The groups are shells around one centre, one inside the other: the same stretched ball of 7 dimensions in 7 sizes.
In the rows, zero is written as 128.
Known rows, each followed by its group:
[173 155 175  95 120 115  74 149 112 123  87 130 123  76 124  91 116 135]  B
[138 144 155 139 125 142 116 134 115 132  92 119  86 121 140 114 113 149]  Y
[191 143 104  93 163  90  61 163 129 149  79 133 124 111 143 138 112 187]  V
[186 166 142  94  94 103  43 165 123 133 120 131 154 131 116  61 147 115]  F
[178 187 137 117  95 127  62 154 137 119 106 124 174 137 138  64 141 142]  H
[168 133 111 119 139 115  92 153 115 149  95 128 104 141 144 123 123 167]  B
[170 110  70 117 160 111  90 150 126 169  94 123 110 153 161 157 131 189]  A
[159 141 137  89 149  78  43 153 141 157 106 123  99 107 114 137 122 133]  V
[140 138 137 124 148 107 103 130 125 147  89 122  86 129 139 146 114 157]  A
[ 95 129 117 159 176 142 118 110 167 160  82  96  64 123 165 204 102 186]  Y
[148 166 128 109 129  96  38 147 165 150 118 113 131 134 123 122 136 130]  F
[153 158 150  91 142  82  53 134 151 143  95 120 130  98 125 136 126 136]  H
[158 120  56 140 145 139  79 158 145 172 114 111 111 174 163 143 138 184]  S
[181 168  97 121 132 117  52 170 146 142 103 125 140 149 143 104 126 174]  B
[174 137 109 114 150 131  67 161 135 148  89 120 115 104 148 129 114 179]  S
[155 172 149 118 132 109  78 142 138 128  88 124 122 120 134 114 115 155]  B
[156 167  95 141 139 126  72 154 156 145 100 117 125 162 152 125 123 180]  B
[169 165 154  89 120  91  58 139 136 131  97 126 154 105 126 103 136 131]  B
[168 108 108 106 148 123  83 151 118 160  96 121 102 108 146 139 125 164]  H
[122 110 145 104 168  99  92 115 141 164  89 110  75  85 136 187 115 145]  V
[132 113 123 132 160 139  93 142 135 162  96 109  60 103 144 162 106 165]  F
[118 129  87 178 160 179 122 135 154 157  89  98  72 147 178 170 104 206]  S
[140 120 108 123 160 106  95 135 134 164  95 117  83 139 146 166 121 166]  H
[159 176 164 113 105 123  83 133 132 117  93 122 155 110 137  87 132 135]  S
[141 128 153  97 136 104  72 128 136 152 103 114 109  92 127 139 132 124]  H
[148 144 142 100 167  82  80 130 140 147  77 123 101  98 136 165 108 164]  A
[142 132 151 131 133 140 113 136 112 138  89 120  81 110 141 123 111 153]  F
[178 130 154  80 118 107  49 159 114 145 111 126 120  82 114  93 134 115]  Y
[167 165 156  82 137  78  29 154 148 141 103 125 127  90 110 116 122 126]  S
[154 119 100 143 153 153 109 153 120 154  89 117  77 129 159 141 107 189]  B
[142 128  80 129 158 114  75 141 158 170 105 109 108 154 155 166 131 175]  F
[140 111  78 165 165 162 140 140 122 159  80 114  68 157 180 166 106 216]  V
[156 146 125 101 110 106  50 141 148 152 124 113 149 134 129 107 156 117]  A
[129 129 116 156 129 172 108 137 139 148 103 103  93 132 159 131 122 165]  B
[161 144 104 119 114 110  62 155 136 156 126 119 127 168 132 104 149 134]  V
[121 130  88 166 135 157 127 121 145 155 102 103 106 178 174 151 135 179]  Y
[183 192 140 108  86 114  37 166 140 122 121 127 173 143 121  49 147 122]  F
[164 103 104 101 165 105  95 139 118 164  83 123  99 111 152 165 122 176]  V
[153 137 115 104 143  98  49 150 151 162 113 115 112 125 129 140 132 142]  H
[144 136 161 102 152 114  69 138 138 145  89 115  90  67 127 144 106 143]  H
[122 112 103 148 136 154 101 133 143 166 115 100  82 144 153 150 132 154]  A
[146 123 152  96 151  91  94 123 120 150  85 123  96  96 133 153 120 143]  F
[123 165 156 130 121 133  63 134 164 140 114 103 111 111 127 120 125 125]  F
[180 151 153  96  87 128  63 152 115 128 115 124 159 108 127  61 150 113]  Y
[116 159 170 118 151 107  76 118 163 140  89 107  95  87 129 158 108 140]  S
[157 176 114 137 132 123  89 142 147 131  88 121 139 152 155 118 122 179]  A
[134 172 190  99 117  93  63 123 147 128 102 117 125  92 112 112 128 105]  H
[116 108 119 150 134 161 129 116 131 157 101 101  86 134 163 153 131 156]  Y
[168 171  88 124 136 101  58 155 157 148 104 122 146 172 147 122 135 174]  S
[112 154 132 145 134 126 104 111 159 145  99 104 111 146 151 151 129 151]  A
[179 141 153  58 141  49  38 148 124 151 101 135 126  93 106 124 133 118]  Y
[159 122 113 103 158  90  81 142 127 161  93 124  97 126 139 155 123 161]  B
[181 157 174  75 103  92  45 153 116 130 109 131 145  88 107  74 139 103]  H
[178 145 130 126 129 145 105 156 104 128  80 129 115 114 152  99 111 178]  A
[139 116 105 150 147 147 134 133 115 153  87 117  78 150 164 149 116 184]  V
[143 174 187 108 106 128  65 132 145 120 101 113 138  79 123  92 127 114]  S
[198 141  70  98 151  92  48 172 137 159  98 130 145 149 149 128 133 186]  Y
[180 194 137 102 109 104  33 161 153 125 107 125 172 125 126  77 136 140]  F
[191 157  95 100 121  85  48 168 130 150 115 133 149 170 131  95 147 149]  V
[191 130 125 102 112 135  75 165 103 139 103 129 134 110 139  81 136 147]  V
[168 178 149  81 131  62  31 145 153 139 103 127 150 115 113 115 134 126]  A
[ 86 137 120 182 157 173 130 111 166 152  91  90  61 137 168 181 103 182]  Y
[185 125 137  87 132 102  63 164 104 148 101 133 106  98 122 105 125 138]  S

New rows. What belongs after each?
[181 141 117 122 125 137  94 159 108 136  91 129 121 129 149  97 122 171]  B
[128 178 150 136 121 136  84 122 164 126  95 105 140 118 147 122 126 148]  V
[205 156 121  76 132  69  41 173 116 142  99 143 142 127 120  95 131 149]  V
[124 129 139 124 138 138  80 126 154 154 105 101 102  97 141 149 126 139]  V
[146 160 112 143 143 147  76 149 158 142  94 109 113 126 153 132 112 180]  H
[155 136  83 142 125 149  76 157 145 157 118 110 121 162 155 117 139 165]  B
[175 138 143  78 137  75  61 145 119 147  96 132 125 104 122 122 131 134]  B
[181 119 109  94 138 109  68 157 117 157 101 126 121 115 139 122 134 154]  H
[121 157 116 138 156 116  76 128 175 154  98 104 104 137 147 167 118 166]  S
[149 132  88 135 139 135  66 158 150 165 118 109 101 152 145 134 131 161]  S
[143 144 150 123 105 139  70 147 133 142 122 112 108 118 124  93 136 115]  Y
[181 143  78 117 131 114  46 177 140 161 120 123 126 163 139 109 138 163]  V
[189 182  85 119 108 103  45 170 147 140 118 128 173 189 141  80 151 159]  V
[133 135 185  92 152  82  90 117 124 142  83 123  82  75 118 154 110 127]  V
[145 132 116 153 159 159 131 140 119 140  69 118  76 120 168 149  94 205]  V
[149 146  71 160 129 157  85 158 151 156 115 109 114 184 162 121 133 181]  F
[205 133  93 109 129 126  72 182 101 146  99 136 123 138 145  89 126 176]  Y
[133 154 129 138 149 139  88 133 158 141  87 107 106 112 153 149 109 174]  B
[145 148 146 100 140  85  81 121 139 144  92 120 125 117 133 143 131 139]  A
[155 166  86 140 137 113  65 156 158 153 111 117 122 183 146 126 130 172]  Y
[149 157 175  89 140  80  66 130 136 135  89 125 113  85 117 131 117 127]  B
[162 150  73 125 121 110  47 159 158 164 131 114 144 187 142 115 156 149]  Y
[127 146 154 135 157 134 100 131 141 138  79 112  74  92 142 153  94 167]  H
[197 188 176  73  88  95  26 163 127 114 109 134 181  89 107  45 142 105]  V
[142 127 163 100 154  96  92 128 120 147  84 123  80  84 127 151 109 142]  B
[172 145 162  85 155  90  62 153 121 138  80 132  97  68 120 129 101 151]  S
[119 100  95 171 173 180 142 133 130 162  79 103  42 125 178 184  94 209]  V
[183 172  78 122 132 105  45 171 153 148 109 125 150 176 145 106 136 176]  A
[124 154 108 156 160 148  97 131 169 147  84 102 100 130 165 166 106 194]  V
[136 185 141 140 117 145  67 136 171 127 103 104 144 122 145 109 126 149]  V
[128 161 186 108 144 104  89 113 145 128  77 115 108  73 130 145 107 139]  V
[171 167 147 103 131 116  59 151 140 129  89 123 138  92 134 106 117 154]  H
[152 204 153 119 102 108  43 145 166 122 113 116 160 136 123  83 136 125]  S
[ 95 129 147 156 136 164 109 115 154 152 106  93  70 112 147 155 117 141]  V
[155 116  95 108 181  94  86 139 138 168  81 120  93 121 153 184 113 189]  V
[144 160  94 170  99 179 102 147 144 137 116 106 137 183 166  91 143 166]  V
[114 131 100 167 171 150 127 126 150 156  80 105  64 145 170 184  99 202]  A
[142 172 196 104 107 110  72 129 134 120 100 119 125  86 114  93 125 107]  B
[175 150 153  69 129  64  48 141 129 143 100 131 144 101 116 115 139 120]  S
[103 102 136 147 154 149 131 112 130 161  94 102  50 114 152 176 113 155]  V
[168 164 103 142 120 154  88 154 138 132  94 118 145 147 162  99 127 182]  F
[140 179 146 144  97 145  88 136 144 123 110 113 138 146 141  85 135 136]  H
[141 171 100 136 144 122  55 144 182 149 104 106 133 145 150 143 125 172]  Y
[170 162 111 129 132 137  83 151 139 133  87 120 141 130 157 112 121 182]  F
[120 128  97 139 175 110  96 126 159 169  93 107  77 147 154 193 114 181]  V
[163 160 144 118 128 125  67 158 132 134  98 123 110 110 130 102 114 150]  B
[182 152 147  97 113 124  56 162 121 132 103 126 137  94 127  82 129 135]  H
[116 108 125 142 155 142 120 120 133 161  93 105  65 120 154 171 115 163]  B
[132 134 113 132 164 126  92 130 155 156  86 108  95 118 156 172 112 179]  B
[168 107 108  88 150  89  66 147 123 169 105 123 108 118 134 147 137 146]  V
[ 90 147 157 156 142 144 119 102 159 142  93  97  77 120 148 164 112 148]  V
[175 144  77 133 116 140  58 174 139 156 125 117 131 171 146  95 143 161]  V
[147 168 127 139  95 149  77 141 148 133 119 109 150 151 145  85 147 135]  B
[182 181 152  80 113  74  24 159 143 133 111 131 158 116 109  84 139 118]  H
